The rows come from 4 hidden closed curves, with some noise, and rows from the same curve form a group. Each curve winds through 8 dimensions. The rows are also pushed far along 4 directions, which tell nothing about the answers.
In the rows, 100 means zero.
Some rows, each with its group after it:
[103, 122, 112,  90,  92, 103, 101,  80,  84,  99,  90,  93, 104, 104,  83,
  94, 104, 111, 110, 106,  76, 105, 114, 110,  85] -> (0)
[111, 109, 105, 105, 125,  84, 136,  82,  90, 121, 119,  92,  94, 106,  87,
 105, 121,  75, 105, 102, 120, 109, 130, 115, 105] -> (1)
[ 99, 107, 119,  83,  85, 107,  72,  89,  85, 113,  70,  99, 111,  83,  90,
  89,  90, 133, 112, 110,  59,  93, 100,  85,  75] -> (3)
[114, 107,  87,  79, 113,  49, 102,  98,  85, 107, 101,  88, 118, 110,  98,
  95,  93,  69, 119,  90,  87,  84, 119, 107, 102] -> (3)
[104,  93, 103, 132,  86, 140,  97,  98, 105, 134, 125, 123,  85,  94, 102,
 101, 109, 105,  86, 108, 130, 133, 124,  94,  77] -> (3)
[ 97,  74,  81, 112, 106, 110,  96, 110, 127,  94, 133,  99,  72, 112, 105,
  92, 117,  74, 104,  90, 112, 102, 104,  96, 116] -> (0)
[101,  83, 114,  80, 154,  85, 117, 104, 117,  70,  80,  90, 103, 112, 101,
 110,  99, 107,  91,  81, 109,  62,  80,  96, 131] -> (0)
[102, 124, 124, 114,  89, 106, 110,  73,  85,  91, 101,  82,  94, 102,  84,
 111,  99, 129,  90, 109,  92, 127, 112, 114,  88] -> (2)
[102,  90,  82, 109, 110,  90, 125, 127, 118,  97, 134,  89,  87, 114, 108,
 107, 119,  54,  94,  95, 131, 107, 112,  93, 131] -> (3)
[ 96, 109, 119, 106,  83, 107, 113,  91,  82, 101,  74, 103,  97, 101,  92,
 106,  95, 124,  96, 104,  97, 112,  91, 107, 103] -> (1)
[106, 140, 106,  95,  66,  88, 112,  60,  75, 109,  92,  97, 117,  90,  87,
  94,  91, 113, 113, 115,  90, 128, 128, 125,  80] -> (0)
[100,  81,  93, 104, 114, 114,  98,  99, 112,  81, 113,  93,  71, 117, 116,
  99, 106,  85, 105,  87, 106,  81,  97, 115, 110] -> (1)
[ 99,  78,  93,  94, 110, 107,  87, 117, 111,  74, 106,  82,  70, 123, 110,
  98, 103,  87, 108,  85,  86,  74,  92, 102, 113] -> (2)
[101, 118, 120,  89, 120,  57, 142,  57,  94,  74,  70,  78, 108, 102,  91,
 105,  91, 113, 106,  91, 106,  99, 103, 130, 132] -> (0)
[101, 101, 100,  94,  91,  91,  95, 122,  95, 122,  98, 102,  99, 103,  94,
  97, 109,  86, 109, 102,  86,  94, 109,  82, 102] -> (2)
[104, 104, 105,  91, 105, 100,  92,  83,  89, 114,  87, 115, 112,  99,  92,
  92,  94, 114, 110,  96,  85,  92, 108, 103,  83] -> (1)
[103, 106, 100,  89,  70, 117,  79,  78,  90, 116,  99, 112,  96,  80,  98,
  80, 104, 101, 110, 116,  99, 118, 108,  92,  78] -> (1)
[109, 100,  99,  96, 109,  77, 115, 104, 107, 122, 118,  90,  93,  94, 107,
 100, 113,  65, 109, 103, 121, 100, 136,  90, 115] -> (0)
[ 93, 113, 120,  89,  78, 133,  87,  85,  92,  93,  81,  99, 105,  76, 109,
 100,  92, 138,  94, 123,  90, 100,  86,  94,  82] -> (0)
[ 97,  83,  69,  97,  89,  89,  88, 122, 119, 108,  96, 113,  99,  98, 124,
  86,  95,  64, 116,  91, 109,  88, 109,  93, 116] -> (2)
[104, 120, 124,  98, 103,  86, 107,  78,  85,  80,  81,  84,  99, 114,  79,
 107,  96, 127,  94,  93,  77, 107, 100, 115, 102] -> (2)
[102, 111, 107,  93,  89, 102,  62,  83,  92, 113,  74, 116, 116,  90,  91,
  82,  91, 121, 109,  97,  73, 100, 115,  88,  80] -> (3)
[ 97,  82,  83, 102,  82, 137,  62, 136, 114, 122, 114, 135, 110,  92, 110,
  95,  93, 108,  94, 104,  95,  92,  88,  72,  67] -> (2)
[ 96, 118, 105,  94, 122,  57,  96,  82, 103,  89,  75,  96, 124,  94,  80,
  97,  98, 107,  98,  86,  86, 100, 100,  98, 122] -> (2)
[ 98, 150, 127,  95,  84,  94, 106,  54,  70, 103,  85,  85, 123,  86,  71,
  98, 105, 132, 105, 121,  65, 125, 117, 110,  82] -> (0)
[109,  85,  92,  89,  92, 110,  86, 102, 117, 111, 110, 116,  99,  92, 104,
  94,  86, 105, 102,  97, 117,  97, 109,  90,  77] -> (0)
[ 97,  81, 101,  80, 117,  86,  93, 114, 112,  78,  68, 100,  77, 120,  95,
  90, 105,  85, 114,  72,  90,  67,  83,  98, 134] -> (3)
[108,  90, 102,  60, 106,  70,  71, 117,  95,  95,  64, 114, 105, 108,  93,
  94,  89, 100, 121,  78,  68,  49,  73,  90,  99] -> (0)
[ 99,  80, 101, 114, 117, 106, 105, 119, 106,  90,  93, 122,  95, 130, 102,
 109, 103, 103,  87,  74, 109,  87,  85, 104, 119] -> (3)
[ 91, 114, 121, 120, 118, 119, 140,  86,  92,  87, 113,  86,  92, 110,  84,
 120, 124, 114,  79, 110, 109, 119,  83, 117, 112] -> (0)
[ 92,  69, 105,  91, 130, 101,  83, 111, 118,  83,  90,  93,  83, 107, 106,
  98, 109, 101, 106,  86,  81,  60,  72,  85, 122] -> (1)
[104,  84,  96, 107,  95,  89, 127, 133, 113, 104, 130,  98,  81, 124, 106,
 113, 117,  74,  99,  90, 118,  95, 108,  92, 121] -> (2)
[114, 132,  95,  77,  75,  90,  93,  91,  83, 121,  97, 102, 121,  83,  79,
  89,  89,  94, 114, 117,  91, 119, 130, 100,  62] -> (3)
[ 97, 143, 110, 100, 100,  25, 127,  65,  78, 104,  86,  91, 122,  95,  76,
 103, 114,  90, 111,  95,  87, 115, 108, 115, 130] -> (0)
[101, 108,  90, 110,  80, 132,  97, 112, 106, 103, 119, 102,  96, 101, 100,
  96, 106,  92,  90, 114, 115, 128, 124,  91,  89] -> (2)
[ 93, 112, 113,  82, 105, 113,  72,  86, 111,  78,  78, 111, 115,  83,  91,
  94,  99, 132,  86, 101,  90,  92,  73,  84,  96] -> (0)
[103, 109, 109, 101,  59, 106,  92,  65,  70, 129, 105,  92,  96,  81, 102,
  81, 103, 102, 117, 125,  93, 133, 124,  97,  78] -> (1)
[ 99, 101,  79,  88,  64, 109,  53, 110,  99,  97,  82, 119, 109, 100, 116,
  80,  74, 105, 117,  94,  72,  89, 111,  98,  76] -> (1)
[ 91,  92,  96,  94,  91, 125,  74, 114, 105,  93,  75, 113, 122,  95,  98,
  91,  88, 122,  92, 102,  85, 103,  86,  78,  95] -> (1)
[100, 101, 101, 110, 139,  82, 114,  96, 100, 102,  91,  95,  88, 104,  86,
 102, 111,  74,  96,  89, 114, 101, 100, 115, 120] -> (2)
[104,  95,  88, 128,  76, 143, 102, 105,  89, 132, 141, 102, 104,  93, 108,
  95, 108,  90,  87, 129, 126, 155, 129,  87,  72] -> (1)
[ 98,  82, 104,  86, 123,  96, 103,  83, 108,  88,  77, 110,  94, 100,  97,
  91, 102, 105, 109,  84, 100,  74,  82, 103, 119] -> (1)
[106,  99,  95, 110, 107, 126, 145, 115, 109, 108, 129, 109,  72, 104, 103,
 115, 121,  63,  86, 108, 156, 110, 102, 115, 109] -> (2)
[117, 129,  90,  74,  86,  43, 120,  85,  79, 111,  96,  88, 114,  95,  89,
  93,  87,  68, 124, 102, 105, 108, 125, 121,  95] -> (3)
[ 96,  72,  84, 123,  72, 132,  74, 118, 107, 131, 118, 129, 104,  91, 116,
  93,  91, 111,  97, 106, 104, 116, 101,  81,  72] -> (1)
[ 96,  83,  83,  80,  74, 115,  51, 125, 115, 105, 102, 108, 110,  76, 108,
  84,  84, 108, 110, 112,  76,  86,  84,  66,  69] -> (3)
[ 90,  97, 111, 102, 103, 107,  87,  73,  99,  87,  72,  96, 126,  82, 109,
  97,  69, 154,  97, 105,  79,  98,  87, 104,  88] -> (3)
[ 99,  82, 106, 119,  93, 117, 131, 126, 114,  99, 135, 105,  83, 116, 111,
 124, 110, 108,  83, 100, 127, 102,  89,  97, 106] -> (2)
[100,  79,  88, 109,  73, 134,  66, 117, 110, 127, 135, 114,  86,  80, 125,
  99,  94, 106, 104, 116,  99,  94,  95,  83,  58] -> (2)
[100, 121,  93,  92,  60,  70,  84,  86,  96, 104,  95, 106, 114,  84, 104,
  86,  92,  94, 112, 103,  97, 115, 119,  93, 103] -> (3)
[ 96, 101,  86,  95,  71, 123,  71, 111, 101, 111,  91, 112, 116,  86, 102,
  83,  92, 101, 101, 113,  95, 118, 110,  76,  84] -> (1)
[ 94, 107, 105,  81, 117, 111,  87,  94, 111,  64,  80,  97, 108, 100,  90,
  95, 100, 115,  88,  95,  92,  89,  81,  90, 111] -> (3)
[107, 108,  89, 121,  86, 134, 124, 116,  99, 114, 135, 116,  83, 104, 111,
 114, 115,  71,  81, 111, 152, 127, 114, 112,  94] -> (0)
[105,  79, 103, 103, 116, 106,  98, 131, 111,  85, 117, 102,  77, 132,  89,
 113, 110,  98,  88,  80,  97,  82,  80,  98, 102] -> (2)
[ 98, 103, 113, 124,  79, 115, 118,  95,  86, 123, 101, 107, 117,  92, 100,
 115,  82, 139,  89, 116, 102, 128, 109, 105,  80] -> (3)
[ 91,  95, 121,  99, 128,  85, 110,  87, 107,  86,  84,  90,  91,  99,  93,
 107, 111, 116,  98,  92,  91,  81,  79,  99, 125] -> (1)

New rows, each followed by its group:
[ 97, 100,  99, 108, 108,  94,  98,  97,  95, 116,  94,  85,  85,  89, 104,
  91, 108,  77, 113, 110,  97, 101, 115, 102, 110] -> (2)
[112, 105,  89,  78, 108,  77, 115, 112,  97,  98,  91,  96, 104, 110,  83,
  97,  93,  74, 113,  92, 106,  92, 108, 113,  98] -> (3)
[ 96, 100, 104, 106,  93, 105,  95,  84, 112, 100,  99, 111, 104,  76,  94,
 100,  91, 123,  90, 103, 117, 118,  86,  99,  92] -> (3)
[102,  83,  95, 109,  81,  96, 106, 110,  99, 119, 113, 117,  84, 102, 105,
 105,  99,  96, 106,  95, 111,  99,  90, 105,  93] -> (0)
[110, 119, 110, 109,  99, 106, 144, 107,  90, 114, 120, 102,  93, 110,  78,
 118, 119,  86,  83, 109, 135, 129, 114, 110,  98] -> (3)
[104, 110, 109, 103,  80,  60, 127,  94,  92, 119,  99,  95,  79, 100,  95,
 100, 118,  73, 114,  98, 113, 111, 119, 103, 127] -> (3)
[ 96,  87,  78,  97,  97, 102, 104, 112, 108,  95, 131,  93,  97,  97, 113,
 101, 106,  76, 105, 108, 108,  94,  82,  99, 100] -> (0)
[ 96,  69,  94,  93,  98, 109,  68, 126, 112, 101, 104, 113,  94,  99, 119,
 100,  89, 111, 108,  94,  78,  61,  70,  85,  86] -> (2)
[111,  92,  95, 102, 115,  80, 132, 111, 111, 123, 131,  90,  82, 102, 112,
 106, 118,  53, 105, 100, 144, 102, 138,  96, 119] -> (0)
[104, 117, 106,  94, 115,  94, 125,  99,  88,  91, 101, 107, 100, 112,  77,
 113, 115,  92,  90,  96, 114,  98,  79, 118, 103] -> (0)
[ 91,  91,  85, 113,  81, 107,  83, 112, 109, 108, 117, 115, 109,  83, 124,
  99,  96,  98,  93, 106, 110, 107,  93,  89,  98] -> (0)
[ 88, 121, 117, 106, 119,  95, 136,  67,  95,  76, 108,  78, 113,  90,  82,
 115, 111, 122,  82, 113, 105, 118,  74, 116, 113] -> (0)
[100, 114, 124, 111, 133, 118, 146,  82, 109,  96,  91, 111, 101,  98,  79,
 121, 110, 125,  76, 100, 132, 108,  95, 117, 109] -> (1)
[ 89, 104, 106, 100, 136,  88, 136,  86, 102,  64, 101,  81, 108, 105,  89,
 118, 108, 109,  86,  98, 108,  93,  57, 121, 126] -> (0)
[103, 116,  84, 100,  54, 132,  76, 109,  93, 118, 111, 116,  99,  84, 123,
  90,  99,  84, 101, 119, 116, 115, 121,  94,  75] -> (0)
[105, 108, 114, 128,  89, 121, 121,  86, 103, 121, 115, 116,  92, 100,  94,
 108, 105, 115,  84, 104, 133, 136, 130, 106,  90] -> (0)
[ 95,  90, 106, 127,  87, 151,  94,  96, 106, 115, 114, 102,  91,  93, 116,
  96, 103, 116,  90, 117, 106, 123, 122,  87,  89] -> (3)
[ 95, 119, 114, 100,  71,  90,  90,  85,  84,  92,  68, 103, 109,  95,  91,
  98,  88, 131,  97, 102,  82, 116,  88, 105, 100] -> (1)
[105,  87,  94,  93,  95,  93, 125, 100, 109,  99, 119,  93,  71,  96, 112,
 103, 108,  70, 110, 102, 132,  96,  98, 110, 112] -> (0)
[ 94,  56,  89, 113, 127,  92,  95, 130, 124,  74, 106, 100,  83, 130, 116,
 111,  93, 100,  94,  68,  97,  68,  70, 103, 128] -> (2)
[110, 130, 128,  86, 122,  48, 130,  73,  78,  89,  91,  65,  98, 114,  70,
 109, 111,  97, 110,  93,  80,  97, 118, 119, 116] -> (2)
[101, 126, 116, 107, 109, 116, 108,  75,  90,  94, 102,  95, 132,  91,  91,
 111,  85, 140,  82, 115,  91, 117, 109, 110,  73] -> (2)
[100, 114, 109, 111,  64, 118,  78,  97,  92, 130, 121, 110, 104,  83, 103,
  96, 114, 108,  95, 120,  96, 127, 116,  76,  80] -> (3)
[100, 116, 129, 111,  98, 110, 127,  72,  78, 109,  97,  89, 112,  94,  87,
 112,  95, 141,  93, 117,  89, 117, 104, 110,  83] -> (0)
[105, 108,  90,  92,  60, 108,  90,  81,  97, 110, 106,  99, 102,  82, 116,
  86,  84, 101, 118, 116, 102, 113, 129, 104,  76] -> (0)
[ 95, 111, 114, 109,  82,  82,  99,  81,  89, 113,  92,  89, 109,  91, 108,
  94, 103, 109, 110, 109,  84, 114, 131,  91, 112] -> (3)
[109, 124, 111,  99,  93,  74, 119,  77,  90, 114,  87, 111, 120,  92,  94,
 104,  87, 113,  97,  99, 115, 114, 126, 113,  95] -> (0)
[103, 105, 108, 108,  96,  66, 120,  89, 102, 123, 115,  91,  75,  91,  99,
 100, 121,  71, 115, 100, 113, 104, 122, 103, 119] -> (1)
[ 97,  88, 116,  94, 123,  83, 130,  87, 108,  80,  94,  83,  84, 103,  97,
 109, 105, 106, 101,  93, 109,  83,  78, 110, 128] -> (0)
[102,  74,  83,  82, 115,  53,  78, 109, 116, 100,  98,  97, 101, 114,  99,
  81, 100,  79, 132,  73,  68,  67, 107,  87, 117] -> (0)
[103, 116,  95,  94, 111,  94, 102,  86, 105,  97, 111, 103, 125,  93,  83,
 100, 100, 101,  91, 101, 107, 111, 102, 101,  87] -> (0)
[108, 113,  81, 101,  75, 118,  86, 117,  93, 126, 124, 119, 103,  99, 104,
  95, 107,  73, 101, 110, 110, 114, 124,  95,  75] -> (0)
[ 97, 108, 104, 119,  92, 127, 123, 103,  90, 107,  99,  97, 110, 105, 107,
 109,  92, 116,  91, 116, 104, 117, 119, 106,  93] -> (2)
[ 97, 116, 115, 121, 131, 104, 137,  95, 113,  92,  95, 105, 112, 105,  88,
 125, 101, 124,  75,  95, 119, 107, 104, 115, 110] -> (1)
[110,  92,  78,  83,  61,  95,  47, 125,  99, 108, 103, 106,  88, 114, 107,
  78,  91,  82, 127,  89,  63,  86, 122,  85,  78] -> (2)
[ 97, 124, 118, 102,  84,  68, 103,  63,  79, 102,  68,  98, 120,  85,  95,
 100,  80, 135, 109, 101,  79, 108, 106, 117,  96] -> (2)
[ 95,  80, 104, 102,  89, 126,  89, 115, 102, 105, 102,  99,  85, 100, 114,
 101,  99, 112, 105, 105,  87,  85,  91,  90,  92] -> (0)
[ 95, 122, 135,  94,  95,  90, 112,  53,  89,  97,  85,  83, 118,  74,  83,
 104,  94, 150, 100, 120,  82, 113,  97, 101,  90] -> (0)
[ 95,  91, 105, 115, 101, 112, 105,  94, 101, 112,  93,  97, 117,  86, 103,
 105,  78, 135,  96, 111,  95, 113, 104,  98,  85] -> (3)
[101,  91, 104, 134, 108, 105, 134,  98, 111, 118, 134,  95,  88, 102, 113,
 112, 112,  88,  91, 105, 136, 125, 133, 101, 117] -> (0)
[106,  97,  98, 100,  82, 119,  71, 121,  94, 123, 107, 117,  92,  99,  92,
  96, 102, 101, 100, 102,  88, 100,  98,  86,  69] -> (2)
[104,  97, 100,  90,  91,  73, 112, 119, 103, 103, 108,  96,  98, 115, 100,
 104, 108,  87, 110,  91,  93,  88, 112,  90, 116] -> (2)
[108, 125, 120,  94,  83,  91, 115,  83,  76, 123,  93, 107, 118,  82,  89,
 110,  92, 120,  97, 116, 105, 113, 103, 106,  75] -> (0)
[102, 104,  82,  92,  93,  64, 109,  94,  91, 101, 104,  91, 115, 107, 105,
  93,  91,  79, 125,  97,  85,  94, 113, 115, 103] -> (0)
[107, 115, 108, 125,  75, 106, 114,  90,  89, 134, 116, 126, 107,  91,  88,
 110, 103, 112,  85, 108, 128, 139, 117, 105,  80] -> (3)
[103,  87,  94,  79,  93,  64,  77, 118,  99, 111,  92, 104, 102, 101, 111,
  92,  93,  91, 128,  88,  65,  59,  95,  85,  99] -> (2)
[105, 115, 100,  99,  74,  97,  73,  94,  77, 111,  75, 104, 119, 102,  96,
  90,  78, 119, 115, 102,  61, 106, 123, 103,  74] -> (2)
[ 92,  93, 122, 101, 108, 109, 112,  81, 104,  90,  96,  90, 100,  89,  96,
 108,  97, 138,  93, 107,  95,  98,  78,  99, 100] -> (0)
[110, 122, 112, 113, 105,  60, 131,  83,  73, 110,  81,  84,  94, 122,  80,
 107, 102,  90, 110,  90,  93, 118, 131, 130, 116] -> (2)
[ 96,  77, 100,  85, 107, 124,  95, 122, 110,  76,  91, 103,  75, 107, 118,
 103, 102,  94,  97,  94, 108,  64,  65,  96, 115] -> (0)
[104, 100,  96, 113,  62,  95, 105,  97,  87, 130, 110, 105,  92,  97, 111,
  96,  96,  94, 118, 109,  96, 114, 123, 106,  89] -> (0)
[ 93,  82, 106,  82, 106, 112,  90,  96, 112,  72,  87,  96,  93,  92, 108,
  99,  91, 119, 100,  98,  95,  76,  64,  98, 104] -> (0)
[101, 136, 121, 102,  96,  92, 137,  52,  77,  86,  81,  96, 118, 100,  78,
 110,  92, 135,  93, 107,  99, 124, 101, 136,  95] -> (0)
[102, 124,  99, 111,  83,  99, 117,  95,  85, 119,  91,  94, 117, 100,  98,
  96,  99,  93, 104, 114,  99, 129, 144, 104, 100] -> (2)
[104,  98,  92, 110,  82, 139,  82,  97, 100, 140, 140, 104,  98,  79, 110,
  88, 108,  92, 105, 129, 105, 122, 138,  81,  59] -> (1)
[ 92,  93, 120, 115, 124, 112, 138, 111, 102,  89,  84, 104,  78, 113,  87,
 120, 117, 106,  77,  94, 124,  99,  67, 110, 131] -> (2)
[ 89,  87,  99, 122,  84, 125,  90, 109, 112,  83,  93, 114,  93, 100, 116,
 106,  86, 127,  85,  95, 107, 105,  79, 106, 101] -> (1)
[105,  82,  78, 113, 100, 111, 101, 114, 117, 102, 139, 100,  82, 107, 122,
 103,  98,  73, 101,  97, 124, 101, 116, 111,  94] -> (2)
[109, 114,  84, 104,  86,  74, 122, 110,  86, 127, 101,  90, 101, 111, 102,
  92, 106,  53, 121, 103, 106, 116, 158, 105, 116] -> (2)
[ 94,  97,  90, 113, 105,  71, 109, 110, 103,  98, 112, 107,  91, 112,  94,
 103, 119,  76, 102,  85, 101,  95,  80, 106, 126] -> (0)
